The first 9 rows are patterns. Each new row is the sum of 3 different patterns, raised or lowered, with some noise. Before adding, each is slid sideways (what falls off one end comes back at the other) and multiplied by a number that may be negative. Names go in the order of the patterns.
Known rows, each followed by the names of its patterns:
[ -6  -1   6  -3 -10  -5  -8   7   4   1  10  -7   0  -6  10   7  -6  -2
  -9  -4   9  -2   5  -2  -5  -2   8  10  -6]  E
[  0  -2   7  11  -5   9  -7  -5   9  -5  -9   7  10  -3  -4  -6   6  -3
   8   0  -1   6  -9 -11   7 -10   1  -6  -3]  P
[-11  -4  -2  -1  -5  -2  -6  -1 -10   7  -1  11   8 -10   5 -11   4  11
   7  -1  -7  -7   9   1 -10   8   4  11   1]  C
[  7   3  -1   7   0   8   6 -11  -8 -10   3   5   0  10   9  10  -9   9
   9  -6  10  -1   1   8  10  -3   1   5   3]  W
[ -4   4   7   1   2   3  10  -5   0   1   9   5   4  -1 -11   1   7  -1
  -1  -4  -3  10  -3   8   7  10   9  -8  -3]  U
[  0   5   7   7   9  -2  -8   4   3  -2   9  -9   9  -3   9  -8 -10  -7
  -5   4   1   8  -5  -7 -11  -7   8  -3   6]  A
[ -7 -11   9   1   6   0  -4  -7   2  -2   9  -6   1   4   4   8 -10  -6
  -5   9   0   2   3   6   0  10   7  10  -7]  R
[  3  -7  -1   5   5  10  -3   5   5   0 -10   2 -11  -2  -8  -7  -3   1
   2  11  -3  -9   1  -4  -6   0  -3   1  10]  J
[  7  -9   4  -6  -4   0   8   2  -4   2  -5  10   7  -2   8   4   7   9
   8  11 -10   0  -2   2   7  -3   4  -1  -2]  Y

New rows. What belongs after each?
[  3   4  -4 -10 -17  -7  -2   5 -11 -11 -16  -8   4 -20   4 -17  -5  -9
 -10 -13 -13 -13 -20  -7  -3  -8  -2  -5  -3]  C R Y
[  0   8  18   4   3   1  17   2  12   8 -11  17  16  11  17   4  13   1
   9  12   9  18   4   0   7  -1  17   1   5]  E U Y
[ 23  23  16 -11   9   1   5  13  13  16  13   5   7  23  27  -5  16   0
  11  15  29   6  19  12  14  19   3  10  16]  C W R
[ 7  3  1 -2 -3 16 -8 14  6 -2  5 -5  8  9  9 10 -6 12  4  8  2  2  6 -5
 15  2 -9 -4 -8]  E W Y
[14  3 16  1 24 16 18 16 11 19  5  6 12  9  6  1 12 15 11 12 12 19 12  7
 11 17 24 19 19]  E A R
[-16  -9 -11   0 -10  -8  -9  -1  -6 -12  -5 -12  -1  -3  -3 -10   1  -1
  -8  -7  -6 -12 -10 -13  -2   3   0 -16  -8]  A R Y
[ 16  18   3  -6   4  -4  11   9  -1  -1  -2 -15 -14   0  -3  12   4 -12
 -15  -3  -2   6 -21   1   9  -1 -13  -6  -3]  C U J
[ -4 -10  10  -4   7  -9 -10 -14 -10   4   8  -4 -12 -16  -9 -10   5 -15
  -5  -7   0  -5   3  -9  -5 -13  -3   2  -9]  A R J
[ 13  15   1   2  -7  10   1  10   9  -1  -2   6   0   7  -4   2  -7  -3
  21  21   1   5  -9  21   5   6   2 -18  24]  U R Y
[19 -2 11 23 13  7 12 13  5  4 22 30 31 17 13  8 26 20 23 21 31  2 20  6
 12 18 12 34 20]  P C R
[-17   3  -4   3   2 -22 -15 -12  -1  -4  -9   2   2  12 -21   0  -1  -3
  -4  -4 -15 -15  -7  -7 -11  -6  -9  -1   1]  W U J
[  4  -3  -7  -8   1  17  -2  -8   1  -1   7   0   1 -13  -2 -11   9  10
  13  -2  -2  -5  -1   1   3   4   5  -3   7]  W A R
[  8   5 -15   3   0  -2   2  -2  -2  -5  -2   5   2  11   2 -11   2 -17
   1 -14   7   2   8   7   1   2   3   5   1]  W A J
[ -8 -13  11 -13   2  -2 -11  -1 -14   0   5  -4   6 -10  -9  10 -14  -4
   2   8 -12  -7 -16   3  -5   3   2  -4  -5]  P R Y
[21 14  5 -3 12  6  8 -9  7 -2 -5 -2 10 14 11  0  8 -1 13 13  8  7  0  2
 11  4 -6 -8  7]  E U R
[-22 -17  -5 -11 -10 -17 -12   0 -13 -26 -13 -10 -25  -7 -13 -16 -12  -2
 -11 -10 -18 -27 -31  -7 -28 -24 -17 -23  -8]  P U J
[ -5 -10 -11 -11 -16 -21   1 -12 -13 -21   3  -7  17 -20  -6 -19  -1  14
  13  -3  -2 -12  -3   5   2   9 -11  -4   2]  A R Y
[ -9 -10 -11 -19   6   2 -22  -5 -10  -8  -9  -5  10   3   6 -16 -23  -9
 -12   1 -20   1  -2  -6  -6  -2 -21   2   6]  P U J
[  9  -5   5  -7   4   5  12   4  -3  -3  -2   9   5   1   0   0 -10 -10
   3  -5   8  13   7   7   9   7   6  -3  -4]  U A J
[ -7   2   4   6   8  -3 -10  -5 -16  -8 -16  -4 -15 -10  11 -26   0  -6
   6  -7 -18  -2 -25   5   5   1   6 -22  -9]  E C W
[ 12  -8   6  -3  -6  25   5   7   3   0   7  -2  -8  15  -7   8   3 -12
  20  10   7 -11  -6  -7  10   8  11 -11   4]  P C J
[ -3  -3  -3   7   4   4  -3 -15  -1  -6 -16  -1 -10   4  -2   5 -15  -9
 -12 -16  -7  -2  -5 -16 -18 -14  -5   1 -16]  A R J
[ 10   2   5  -2  -6   7 -15 -10   0  13   3 -11  -6 -10  -9 -13 -21 -22
  -1   2   6 -11 -15  -2 -11  -1 -19   2 -12]  W U A
[ -3  -3  -1   9   6   0   3  22  13  16  -8  -6 -13   6   3   3   3  -9
 -17  13  -6  15   0 -12   3 -14  21   7   6]  C R Y
[  1   9  -2   7   2  -6   5  -6   4   9   5  16  -4  -9  -1  18  13   3
 -13 -12   9  -1 -11  -7 -15   2   6   8  16]  E U Y
[  5   8   9  12  16  21   7 -10  -1  -8  18   8  11   2   3  12   7   1
   8  -8   4  -1  14  11   7  -4 -10  16  19]  E U Y
[ -8  -4 -10 -13 -10  -8  -6 -18  -3 -16  -9  -3 -20  -2 -16   2  -5  -8
  -8  -5 -16   4 -14 -11  -1 -19 -13 -19  -3]  C U R
[ -5   9   7  -8 -21 -18  -1 -11  -9 -11  -3  -6  -5  -1  -2   3  -2 -18
   5 -21   2   9  -6   2  -6  -7   5  -9 -13]  C J Y
[  0   6  -4  -5  -5   1 -12   8 -18 -17   4 -11  -5  -7   8  -3  -1 -12
   1   7  -1 -10  -5  -5  -1  -9   3  -2 -11]  P A J
[  3  10   2   0   4  -3   2  10   2  10  13   1  13   3   7  11   6   4
   9  10  17   4   1  12  13  14   7 -14  -3]  C A Y
[  3   6   3   8  19  -4  -1   7  -9   9   2  10  16  12  15  15  11  21
 -10  -4  14   5   7   1  13   1   4  18   0]  P U Y
[-1  7 17 20 -7  1 -4  3 11 -1  9 -2 11 23 11 13  0  4 -2 15 16 11 16 -2
 11  1 11  7 10]  A R J
[-18  -4 -15  -8 -14  -7  -8   3  -1  10  -7 -17  -6 -12  -8   7 -12   6
  -2  -2  -5  -3   8  -2  -8  -2  -8   7   3]  E P J
[ -5   5   5  -1 -13  -6 -16 -18  -6 -16  -5   7 -15  12   5 -16 -19  -6
  -2  -1  -8  -8 -10  -1 -15 -13   1   3  -9]  P J Y
[  1  -3   4   0  -3 -12  -6  -4  -8   1  -2  -9  -5 -12  -5  -3   7  -7
  -6   4   4   6  -5 -10  -3 -14  -8  -5 -14]  U R J
[ 4 -9  7 21 15  0 14 15 16 -3  9  9 14 23 16 12 -4 -3  1 21 -2  8  1 21
  5 22 26 35  6]  P U R
[-13  -2 -15 -12  -4  -8  -6 -15 -13  -8 -19   1   4  -8   6 -17   6 -11
 -13 -16 -17  -3 -10  -1 -11 -13 -21 -13  12]  A J Y
[  4   6  -5  19   7  17 -10  -9  -8 -13   3   8   2  -4  -8  -3   0  16
 -14   4   2   7   7  10   1   1 -15   5   3]  A R J
[ -9 -16 -21 -17   5   5  -5 -26  -5 -13   3  10  -7 -12  -6 -11   6  -3
 -23 -15 -15   3  -8 -13  -5   4  -2  -5 -22]  E U R
[  7   7  25  -2  16  17   8  -2  12  22  -8  15   2   3  21  12  -8   3
  -1   4   8  19   0   6   9  11  14 -11   3]  E W Y
[-15   7  12   1   7 -10  11   4  11  -2  -5   2   3   6   0 -15  -5 -12
  15   8  19   5  -2  -5  -3  14  18   4   4]  E U R
[  2  -9   2  -1  10   2   3  -3   1  -5  -7  -7 -10  -3   1  -7  -9 -15
  -1  -1   5 -10  -4   1  -6  -5 -18   1  -7]  E U R
[ -7 -14  -2   2 -12   7   3   9   4   0   6  -5   8   8  -8   1 -13   8
   2  -6   2 -12  16  -5  -1  -9   9   2  -4]  U R Y
[-11 -18  -3  -4  -1  -5  -6  -9  -8  -9  -6 -14  -3   2   0   3  -2 -15
  -7 -18   0  -5  -9  -9 -13  -5   8  -8  -1]  E P Y
[-12 -23 -22 -25 -25 -20 -23 -21  -6  -7   4 -24 -25 -15 -21 -24 -22 -12
 -28 -16  -5 -29 -16 -15 -20 -11 -17  -8 -12]  W U J
[ -5 -11  -8  -9 -10   8   2   1   3   5   6   6   7   5   3   3  -3   6
  13  -8  -9  -2  -2  -4   3 -13  -8   8   3]  W J Y
[  2  11   6  13  -8  -7 -13  -7   3  19  -1  -9  -7 -12   8  -1  -5  -4
  18  11  22  -1   0   2   5   5   8   4  15]  A R J
[ -5 -13 -10  -2  -9 -26 -21  -8 -16  -1 -30  -5  -6   7 -13 -22 -21 -13
 -13  -2  -6 -13 -36 -27 -10  -3  -4   0 -21]  E A J
[  2  -6  17  -2  12  -5   0  12  15  23 -10  -7  -5  14   9   1  10   8
  13  21  16  25  -7  -6  -5  21   9  14   0]  E A R
[  7   3   7   5   4   2   6  -2  -6   4   4   5   2  -1  -8  -1   2  -2
  -1  -6   0   5   6   6  -5 -11  -5  -1  -7]  U R J
[ -1  12  -8   1   2   1   5   2  -3  13 -10   3 -12  -9  22  10  10   2
   0   3  -5  -7  -8  14   2  -2   0  -3  -2]  P W U
[ -1   3  -5 -11 -12  -5  -6   3   8  -3   3 -23   7  -6   2 -17 -13 -19
   5 -10  -9  10   4   6   2 -21   1   1   8]  C R Y
[11 12  6  1  9  0 25 18 26 13  8 10 13 21 19  6 16 11 20 12  6 16 11 24
 13  7 -4  9 18]  U A R
[-31 -18 -26 -11 -10   5 -30  -7 -17 -21   2 -19 -13 -13 -14 -13  -5  -7
 -14 -13 -12 -13 -15 -19 -20  -1 -28 -21 -36]  W A J
[ -9 -26  -5 -11 -16   4 -12  13  -8   8  -3 -23  -7 -17 -12   3  -9 -17
 -15   8  -8   3 -15  -4  -5  -7  -3 -10 -19]  W U R
[-32 -28  -1 -25 -18 -23 -24  -3  -6 -10 -16 -11 -13 -10  -2  -5 -17 -14
 -24 -25  -2 -24 -11 -29 -32 -29  -9  -8   4]  E C J
[  8   9  -3  -4  -8   8  12   0  -3 -13  -7  -1   2  12   3  -8   5   8
   4   3  -4  -6   6  -3   7   8  -9   1   4]  E R J
[-11   4  -7  -1  14 -12  -1  -2  -2  10  16 -14 -12   9   6  -3  -9  -6
  -2  -5  -1 -13   4   8  -3   9 -10   8 -10]  E P J
[ 6 27  9 18 12 22 17 18 18 19 27 19 15 -1 19 27 15 32 31 11 18 14 25 26
 20 14  2 22 21]  E P C
[ 1 -8 -3 -3 16 -3  7 14  4 11 -4 14 15  2 11 11 13 12 23  4 15 12 13 12
 -4  8  6 12 15]  C W Y
[  2  11   5   8  12  13   9 -13   2   2   0  20  -9   4  -1  -1   8 -12
  20   9  -3   6   1  -1  11  12  -8  13  22]  P U Y
[-10  11 -11   2 -16 -19  -9  -9   0 -10  -9  -8 -12 -12   4  -2   4   8
  -9   8   1   1  -4   5   3  -6   5  -2   8]  C A J
